Every row belongs to one group in each of 4 separate groupings. Each group adds its own fixed numbers to the row, and there is some noise. The rows also spread widely along 11 directions, which tell nothing about the answers.
In the rows, zero is written as 128.
Known rows, each followed by its group in each grouping:
[139 179  72 126 145  94 103 165 122 136 105 163 144 108 132 127 146  93
 186 140 183 145 111 134 107 166 126 171  70 121]
R q_303 T q_96
[122 104 109 161 152 106  78 165 119 150 124 187 116 140 146 148 155  95
 131 170 162 159 114 159 143 167 138 120  77 165]
R q_303 V q_96
[103  81 132 139 133 132 108 104  96 141  97  89 127 100 153 186 158  90
 144 167 110 138 163 129 120  91 134  74 154 206]
D q_700 V q_262
[130 107 141 119  88 132 137 139  86 140 103 133 124 100 129 146 139 127
 121  95 146 161 130 156 122 179 177  96 158 125]
Z q_938 U q_262
[129 174 108  90 130 151 189 136 135 188 138 163 192 152 130 109 173 129
 141 104 107  98  90 135 133 100 125 161 110  56]
B q_938 W q_893
[113  63 106  77  78 174 149 118 143  74 141  99 153 183  68 134  54 176
  35 141 142 129  90  85 109 137 110 179 127  83]
Z q_700 U q_46
[147 167 121  89  95 152 181 125 135 163 157 114 163 111  99 102 146 127
 162  75 110 102 108 123 135 115 133 149 133  49]
D q_303 W q_893
[129 127 150 119 134  98 130 165  70 157 121 106  64 134 129 110 147  75
 195  44 137 154 181 117 150 138 131  64 151 107]
B q_938 M q_207
[128 120 102  80  51 169 157 112 119 164 143  99 179  87  91 145 162 124
 157 104 140 137  97 129 117 137 162 141 143  55]
Y q_303 K q_46
[123 120 127 108 126 136 141 154 112 177 129 169 142 143 135 136 166 125
 123 127 117 132 133 141 131 124 144 130 104 117]
Y q_700 K q_207
[131  85  95 149 108 183 132 155 138 204 149 133 139 197 158 115 123 145
 110  87 134 127 101 131 148 151 157 104 127  72]
Y q_700 M q_46
[138 127 119 169 131 135 111 105 137 129 128 119 111 128 145 131 152 111
 145 111 128 121 122 134 145 120 145  72 147 130]
B q_303 T q_207
[134  87 117 157 142 122  94 111 142 158 149 184 105 143 139 141 176  96
 127 145 144 123 102 154 171 124 134 101 104 143]
Z q_938 T q_207
[ 85 155 115  87 115 157 178 113 130 160 125 131 207 135 106 126 140 148
 114 175  97 125  99 115 135  74 118 163 112  79]
Z q_303 M q_207
[122  64 101  85  96 171 146 139 141 141 148 124 157 185 113 153 133 143
  91 119 123 100 100 108 112 118 116 159 109 103]
Z q_700 K q_893
[114  81 119  98  99 133 120 141 134 214 152 160 124  88 122 148 187  82
 160 159 119 101 126 142 154 115 126 145  88 155]
B q_303 W q_46
[144 144 151 141 116 127 129 103 136 127 121 100 117  71 131 119 118 137
 141 124 107 121 146 132 128 128 151 102 151 152]
R q_303 W q_893
[149  90 139  99 116 130 121  80 165  93 163 118  94 105  95 133 121 131
 124 132 101  51 139 117 117 103  87 152 113 177]
B q_700 T q_893
[114 168 140 131 143 153 164 102 124 124 115  81 154 150 146 113 131 141
 129  98  85 111 131 111 128  72 121  87 175 103]
D q_303 U q_893
[137 126 135 166 166 112 100 103 125  70 103 110 103 133 145 143 107 115
 110 157 133 128 159 115 122 115 116  84 140 206]
D q_303 W q_46
[ 86  62 124 101  72 135 103 150 117 180 130  79 121  89  94 135 100 127
 128 171 127 176 139  89 148 116 133 143 115 116]
Z q_303 K q_207
[165 128 160 100 118 121 151  95 129 115 152 156  95  98 122 131 155 131
 141  87 116  64 152 169 113 161 130 121 129 172]
R q_938 M q_96
[111 130 113 115 102 126 112 132 109 160 121  93 134  72 129 140 149  93
 182 143 124 144 144 120 126 112 137 122 124 138]
Y q_303 V q_207
[123 184 134 129 141 115 138  91 140 118 146 105 139 105 100  92 125 117
 156 122 111 134 118 110 157  87 114 119 129  83]
Z q_303 M q_893
[161 128 149 114 119 141 152 125 155 151 178 151  91 146 122 107 157 142
 143  60 104  55 135 146 137 135 125 115 116 119]
R q_303 T q_893
[150  74 125 118 107 136 110 131 135 167 186 118  71 149 116 115 152  98
 167  51 131 100 129 126 166 142 117  99 123 106]
Y q_938 M q_893
[129 123 131 127 119 129 138 110 107  86 130 144 139 143 103 151 141 125
 100 126 145 147 105 146 128 147 144  99 142 116]
D q_303 V q_96
[149 120 101 147 116 137 104 117 150 141 127  95 121  93 147 116 105 127
 148 122 144 130 127 117 114 146 129 138 127 136]
D q_938 K q_96
[122  68  96 109 109 135 110 143 113 119 144 123 119 168  90 157 152  81
 129 119 163 145 103 104 150 131 124 118 112 104]
Y q_303 W q_207
[106 152 132  96 140 132 167 160  95 166 105 116 141 154 157 118 150 123
 142  93 106 117 146 122 110 106 117 128 133 108]
Z q_938 U q_96
[101 126 132 115 111 129 141 162  91 155  82 131 167 123 138 129  88 173
  95 166 121 182 137 132 103 139 151 150 129 129]
Z q_938 V q_893
[102 103  98 148 150 101  84 135 115 156 110 164 136 143 118 142 148  87
 141 184 174 189 101 121 161 118 133 121  97 116]
R q_938 T q_207
[138 119 127 110 145 124 136 146 130 159 142 185 119 154 133 122 156 113
 118 132 125  94 130 141 133 131 114 144  92 145]
B q_938 W q_46

New rows, each followed by its group in each grouping:
[103 150 146 183 189 100 104  85 116 110  98 149 147 141 136 136 152 109
 116 188 120 171 121 130 170  63 129  61 148 145]
D q_303 T q_893
[141 142 124 126 109 136 133  63 163  63 139  67 127  95 103 115  96 149
 122 124 122 102 113 102 110 112 116 136 148 120]
Z q_303 T q_96
[132 107 107 135 159 118  92 123 143 114 140 122  98 145 129 130 128  85
 146 130 133 105 135 106 140 103  85 128 104 162]
D q_700 U q_893
[143 175 103 150 135 148 154  86 147  98  91 149 191 131 169 124 120 174
  88 148 128 115  82 151  83 139 153 136 149 124]
B q_938 T q_96
[130 134  92 135 115 149 124 146 143 191 132 112 150 123 144 114 146 106
 167 110 128 123 103 121 143 120 139 131 118  84]
B q_303 W q_893
[118 195 121 137 158 133 162 104 103 105  90 151 189 139 154 146 182 115
 126 126 127 131 103 153 114 109 146  92 156 113]
D q_303 U q_96
[142 125 123 133 144 128 129 155 113 101 124 165 123 189 120 129 119 133
  83 119 152 144 120 129 129 155 134 113 111 127]
Y q_303 W q_46
[134  83 109 150 136 146 102  96 171 128 148 116 118 140 136 127 114 129
  96 162 117 105 109 112 142 107 118 134 113 145]
Y q_700 W q_96
[ 92 147 134 146 169 131 144 110 116 113 102  81 140 180 151 102 112 132
 108 124 112 153 127  93 139  68 111  88 161  94]
Z q_938 U q_96
[156 160 108 116 143 104 116 107 147 100 150 130 117 106 100 103 125  99
 162 114 161 126 117 113 132 132  94 160 101 102]
D q_938 K q_96
[154 125  57 130 129 127  89 169 136 118 129  97 109 147 130 113  89  93
 178  87 193 133 117  90 105 189 110 168  85 102]
R q_700 M q_96
[133 104  97 114 134 141 124 144 160 155 152  76 109 167 127  87  78 126
 128 112 131 112 129  69 133 105  77 171 104  96]
D q_938 W q_96
[137  96 110 148 103 133  92 113 128 149 151  97 104  97 120 133 163  82
 173  96 155 160 112 127 155 139 154  83 141  95]
Y q_303 K q_96
[105  88 130 114 118 117 100 114 152 155 148 116 105  99 109 111 104 124
 115 171 119 128 128 109 155 108  99 162 102 137]
Z q_938 U q_96
[135 183 123  82 103 113 159 134 124 116 110 143 169  72 104 104  84 172
 117 168 141 143 125 137  81 168 132 211  99 115]
R q_938 V q_96
[139  92 134 126 112 136 122  83 148 152 169 173 127 106 105 133 175 121
 113 139 134 128  88 158 162 129 147 119 119 107]
Y q_938 K q_96
[152  90  86 136 108 164 110  83 170 111 157  78 119 126 139 142 142 104
 148  93 128  69  97 113 128 118 116 120 140 130]
Z q_700 U q_893
[161 120 135 151 108 148 131 117 165 174 149 177 131 105 148  99 113 175
  80 138 116 116 102 166 141 168 167 143 114 127]
Y q_938 W q_96
[144 127 129  75  82 146 168 126 122 125 161 157 141 124  76 124 128 147
 105 110 125 118 112 142 119 149 141 168 112  78]
Y q_700 V q_207
[ 95 150 170 113 172  67 110 189  78 150  98 141  80 110 133 115 110 110
 152 166 113 162 207 118 121 120  98 132  81 196]
R q_303 V q_96
[ 89  71 141 133 138 134 118 129  90 148 104 121 128 171 146 159 144 124
  98 160 119 163 145 127 136  95 131  74 150 160]
Y q_938 V q_46
[127 106 133 132 134 127 129 119 125 145 124 120 115 130 139 129 137 116
 120 125 124 129 130 122 140 114 132 113 132 132]
Z q_938 W q_96
[135 130 148 172 128 155 125  96 169 149 141 106 131 123 147  90  92 177
  87 142  81 122 119 122 156 100 144 100 151 122]
Y q_303 W q_893
[149 145 173 140 132 129 146 122 138 131 153 186 118 136 119 107 135 166
  83 114 101 121 123 162 150 147 150 108 122 122]
Z q_303 K q_893
[133 136 118 157 148 139 120 132 140 116 136 130 128 171 146 110 111 143
 108 119 116 123 117 126 129 127 118 107 127 121]
B q_303 V q_893
[133 153 100 142 170 131 127 120 144 156 158 135 129 161 150 113 182  83
 168 107 124 105 110 127 148  92 106 119 106  95]
Y q_700 V q_96
[118 166  97  91  99 159 173 133 142 180 134 112 185 108 120 105 135 140
 144 117 114 119  96 117 124 117 131 180 115  46]
Z q_700 U q_262
[140 147 128 113 119 122 147 105 117 114 102 150 143  95 142 141 143 138
 130 132 123 105 129 155  89 140 140 135 137 159]
B q_938 T q_96
[133 111 107  99 114 133 130 125 114 133 122 113 136 123 128 152 146 110
 164 112 139 103 131 127 108 134 121 133 123 149]
R q_938 M q_893
[144 147  91 124 108 156 126  91 150 175 120 113 169  56 165 152 189 106
 186 145 111  85 120 143 106 104 149 137 126 151]
Y q_700 K q_207
[133 167 133 110 142 150 176  55 149  90 130 155 194 128 116 135 134 162
  78 170  98  87  95 146 109  94 125 145 138 130]
D q_700 M q_96
[176  99 122 109  89 145 129 138 143 132 144 107  77 102 145 121 105 134
 142  72 124  64 158 125  97 175 126 144 127 168]
B q_938 W q_207
[114 154 152 156 134 122 126  88 132  96 116 146 156 107  95 110  99 158
  80 181 139 190 108 132 150 129 157 107 139  98]
R q_303 K q_46
[110 147  99 161 121 146 122 123 126 146  83 134 203 112 154 128  91 169
  91 198 133 189  93 135 113 130 160 139 139 120]
D q_938 V q_893
[ 74  85  84 136 137 125  87 180 110 156  99 104 138 170 127 138  98 108
 115 178 157 194 118  82 149 120 109 140  93 118]
Z q_303 U q_262
[172 135 122 117  72 139 136 123 145 125 118  86 115  49 136 102  65 168
 127 103 133 114 141 126  84 188 156 168 135 138]
Z q_938 W q_96
[136 145  84 152 129 198 153  75 173 105 134  79 177 180 180 133 149 149
 109 102  97  53  84 119 108  87 124  94 164 123]
Y q_303 U q_207
[146 110 153 108 112 135 147 121 125 110 124 172 127 115 115 144 121 159
  69 155 109 104 134 150 110 149 151 147 115 167]
Z q_700 W q_207
[120 120 143 116 109 133 138 159 129 167 141  84  98 135 109  73  53 157
 122 103 107 147 158  84 141 127 126 142 124  78]
Z q_700 M q_207
[144 125 118 131 116 131 122 161 141 179 120 158 126 109 160 117 113 146
 116 145 122 117 133 141 120 160 143 158  95 162]
Z q_938 W q_207
[123  60 135 134  86 141  91 117 130 134 128  67  84  92 125 124  83 131
 119 126 130 147 146 106 134 143 143 109 152 142]
Y q_700 U q_96
[120 121 126 123  86 146 128 127 138 182 145  89 121  83 127 103 123 127
 152 105 116 128 120 125 143 135 143 130 134  91]
Z q_303 U q_96
[160 115 137 127 108 145 135  84 126  76 131 155 134 102 132 163 152 142
  92 132 126  96 117 176  90 167 164 113 144 179]
Y q_700 V q_96
[120  73 110 130 157 102  61 181 128 176 137 115  48 135 151 126 136  58
 188 119 149 118 168 102 144 136  85 134  68 178]
R q_700 U q_96
[125  90  84 167 148 161 108  96 157 169 139 119 148 156 165 143 180  85
 136 142 129 111  79 124 154  89 129  97 129 110]
B q_700 W q_96
[105 107 114 123 144 124 113 180 129 240 129 187 131 143 164 120 164 112
 138 154 130 127 119 148 150 134 124 155  69 135]
R q_938 U q_96
[131 116 123  87  78 137 141 126 119 133 114 105 143  71 105 141 113 141
 131 131 136 141 138 124 100 154 145 158 129 132]
Z q_938 K q_262
[ 99 127 143 112 121  85 117 146  52  61  75 105 122 105  81 157  96 118
 113 154 156 227 166 112 110 149 145 103 145 145]
Y q_303 V q_262
[152 135  87 106 108 116 101 114 123  90 121 117 131  72 102 146 126  85
 162 126 177 131 111 124 104 164 127 164 114 131]
D q_700 U q_96
[151 145  97 104 120 149 158 137 127 107 120 110 150 158 140 133 134 129
 133  90 139  91 113 120  86 149 124 140 124 115]
R q_303 W q_96
[160 171 128 133 166 113 150 127  94 101  95 163 128 133 167 158 193  94
 147  83 140 104 141 162 103 146 146  85 138 169]
Z q_938 W q_262
[117  89 159 141  99 145 127 152  85 182 106 116 104 122 153 132 136 130
 122  96 111 165 156 143 141 144 184  62 167 124]
Y q_700 U q_207
[125 122 113 120 140 114 117 147 113 111 122 129 117 148 119 133 139  98
 139 118 148 139 134 111 119 135 110 125 105 126]
B q_303 K q_96
[144 130 118 100 115 144 152 105 148  65 132 153 156 142  95 143 104 157
  63 159 127  96 107 127 104 137 121 166 115 149]
D q_303 W q_207
[134  87 141 137  50 182 148 110 132 168 124  71 142 101 133 115  85 186
  92  97 106 154 127 126 118 149 189  91 196  92]
D q_938 K q_207
[ 97 136 151 128 147 127 154 166  84 161 109 173 150 181 126 112 115 151
  76 140 116 187 132 135 140 129 151 111 128  78]
B q_700 V q_46
[104 115 135 132 143 121 118 134 118 170 115 152 131 131 134 127 148 114
 126 162 116 154 136 125 151  99 128 113 118 131]
B q_938 K q_207
[123  88 118 105 123 158 145 148 122 155 129 121 123 175 151 144 144 130
 112  95 105  86 140 126 108 128 120 122 124 151]
Y q_700 U q_262
[158 153 153 106 122 116 146 111 134 105 142 127  90  92 119 115 134 139
 146  87 108  76 160 141 102 139 124 128 126 160]
Y q_303 T q_96
[117 161 100 127 126 120 134 162  84 123  66 115 178 123 123 130  99 128
 123 142 162 206 114 111 106 144 164 142 133  82]
Z q_700 W q_893
[118 141 155  77  88 145 188 152  96 113  92 123 169 122 111 136  86 193
  70 137  95 126 148 127  76 139 149 157 138 137]
Z q_303 W q_893
[109 106 124  90  93 141 141 159 112 203 145 157 137 121 114 127 173 111
 142 114 127 134 109 148 148 140 145 142 104  87]
Y q_303 U q_96
[110  81 128  99 111 129 124 134 115  84 158  94 111 180  58 124  90 120
 102 115 143 162 121  84 149 114  95 123 129  82]
D q_303 V q_893
[161 154 149 125 143 114 121 118 155 139 165 155  89  99 111  89 115 126
 143 113 117 102 152 126 143 135 109 147  98 127]
D q_700 K q_46
[125 123 145 108 112 124 137 117 111 105 124 130 129 104 101 141 119 134
 107 152 120 140 138 130 122 129 139 130 129 134]
Z q_700 V q_207
[141 133 149 111 146 122 147 110 126 107 157 146 107 164  97 109 140 119
 117  89 124 125 133 118 153 109 113 105 134  89]
D q_938 K q_207
[115 114 122 144 128 136 119 132 119 157 121 136 135 131 150 145 157 121
 132 145 128 139 121 151 127 137 145 104 121 144]
R q_303 V q_96
[120  84 109 176 138 140  87  81 172 158 177  82  96 142 132 102 132 102
 140 132 123 138 105 104 190  85 111  86 137 100]
Y q_938 V q_262
[116  84 133  95 127 113 114 142 130 146 145 203 112 142 108 147 150 113
  95 171 135 112 118 145 153 137 108 161  72 168]
Z q_938 U q_207
[145 144 120 126 112 142 135 111 129 157 131 126 138  87 140 132 169 111
 162 112 121 119 127 140 124 125 157 115 134 117]
Y q_700 K q_207
[117 112 156 111 123 106 137 155  76 110 105 138 103 152 103 122 106 127
 105  94 156 188 139 125 132 167 148  99 143  93]
R q_938 U q_96
[110  84 129  89 124 123 125 180 104 154 126 136 103 160 119 134 114 120
 111 126 131 128 147 110 118 147 109 160  90 131]
Z q_700 U q_96
[120 117 140 119 127 131 125 109 147 134 151 171 140 128 108 126 138 148
  85 175 115 129 115 141 141 119 125 143  98 131]
Y q_303 K q_96
[134  93  98 113 112 124  93  57 162  54 155  87 114  98  82 140 111  95
 133 163 150 105 110  97 126 105  79 149 127 151]
B q_938 V q_46
[135 174  96 114 121 112 111 117 141 122 105 107 155  43 118 116 100 121
 165 176 145 145 135 104  97 132 120 193  95 135]
Z q_700 K q_46
[121 159 152 162 185 110 133 146 129 158 125 148 117 171 140  73 101 140
  96 136 107 164 130 112 166 100 126 118 112  83]
Z q_700 W q_96
[160 206 136  97 121 117 165 144 129 110 112 110 132  86 152  81  72 182
 137  98 102  96 168 129  59 161 123 183 121 148]
Y q_938 V q_96
[136 136  58 111 110 179 151  40 148 102 147  68 200 126 113 163 209  73
 183 102 149 100  59 107 124  68 126 110 169  50]
Y q_700 K q_46
[162 193 109 185 176 115 107  97 163  77 116  84 114 115 148  76  66 135
 130 124 140 136 131  91 126 124 119 126 136 118]
Z q_700 W q_46
[110 112 168  70 122 117 157 169  88 140 104 110  99 138 130 121  99 151
 118 108  95 117 207 107  89 121 102 139 129 170]
B q_938 K q_46
[ 93  85 141 113 113 160 141 126 126 204 134  95 143 132 127 123 125 135
 120 151  93 140 147 103 147  74 126 118 140 103]
D q_700 K q_46
[120 105 129  95 127 107 115 161 120 153 155 187 110 131 108 140 158 107
 128 159 129 119 138 148 133 144 106 167  63 162]
Y q_303 V q_96
[109 126 126  63 151 111 149 180 100 162 137 141 104 180 124 111 147 101
 150  93 122 104 156 103 125 105  71 162  89 118]
Y q_938 U q_96
[123 152 134 107 103 134 149 156 114 137 107 158 162 106 116 132 107 171
  90 152 127 158 127 143 105 168 159 158 107 123]
Z q_303 K q_262
[137 145 115 123 146 126 131 131 136 164 148 154 137 141 124 111 166 105
 161 104 139 128 106 131 150 119 125 130 103  83]
R q_938 K q_893
[135 103 157  75 136  95 143 142 109 123 157 163  85 146  71 118 144  99
 130 110 141 117 141 122 147 131  99 150  93 114]
R q_938 W q_96
[104  73 157 115 121 153 157  91 116 110 136 101 122 183 120 143 124 148
  76 126  93 110 133 116 145  82 121  79 166 136]
Z q_938 M q_207
[130 144 146 120 164  98 124 122 111  99 137 158 114 139  98 135 161  94
 142 125 130 134 140 128 149 105 108 105 113 135]
D q_303 K q_893
[116 128 130 141 144 124 119 163 126 177 124 140 119 130 160 113 116 137
 120 149 111 141 145 130 128 132 128 141  99 140]
Z q_700 V q_96
[122 115 130 126 145 150 136 102 156 162 145 146 129 152 162 126 163 128
 115 136  86  66 125 136 143  83 107 118 122 159]
Y q_938 U q_207
[131  81  98 135 116 135 101 144 112 105 109 125 127 148 126 167 127 103
 114 144 162 144 120 116 120 149 136 113 121 163]
D q_303 W q_207
[125 117 112 140 121 152 128  99 145  98 144  88 147 152 121 130 112 139
 109 123 117 126  99 112 133 107 121 114 143 104]
Z q_303 V q_893
[117 122 133 104 172 126 148 122 112 112 136 136 120 199 119 145 154 103
 127 111 119  99 142 113 132  95  93 109 112 138]
R q_700 M q_262
[126 168  95 134 123 122 128 118  96 112  89 120 174 100 132 149 138 105
 156 141 162 165 110 136 107 150 153 118 136 120]
D q_303 M q_96
[115 109 122 128 150 132 129  99 123  87 122 119 132 161 129 146 140 110
 101 136 129 124 110 115 130 101 115 111 138 127]
Z q_700 U q_96
[103 153 150 145 152 121 147  81 126 116 161 187 166 159  70 112 159 117
  85 170 135 185  72 148 201  89 138  92 133  41]
D q_303 V q_46
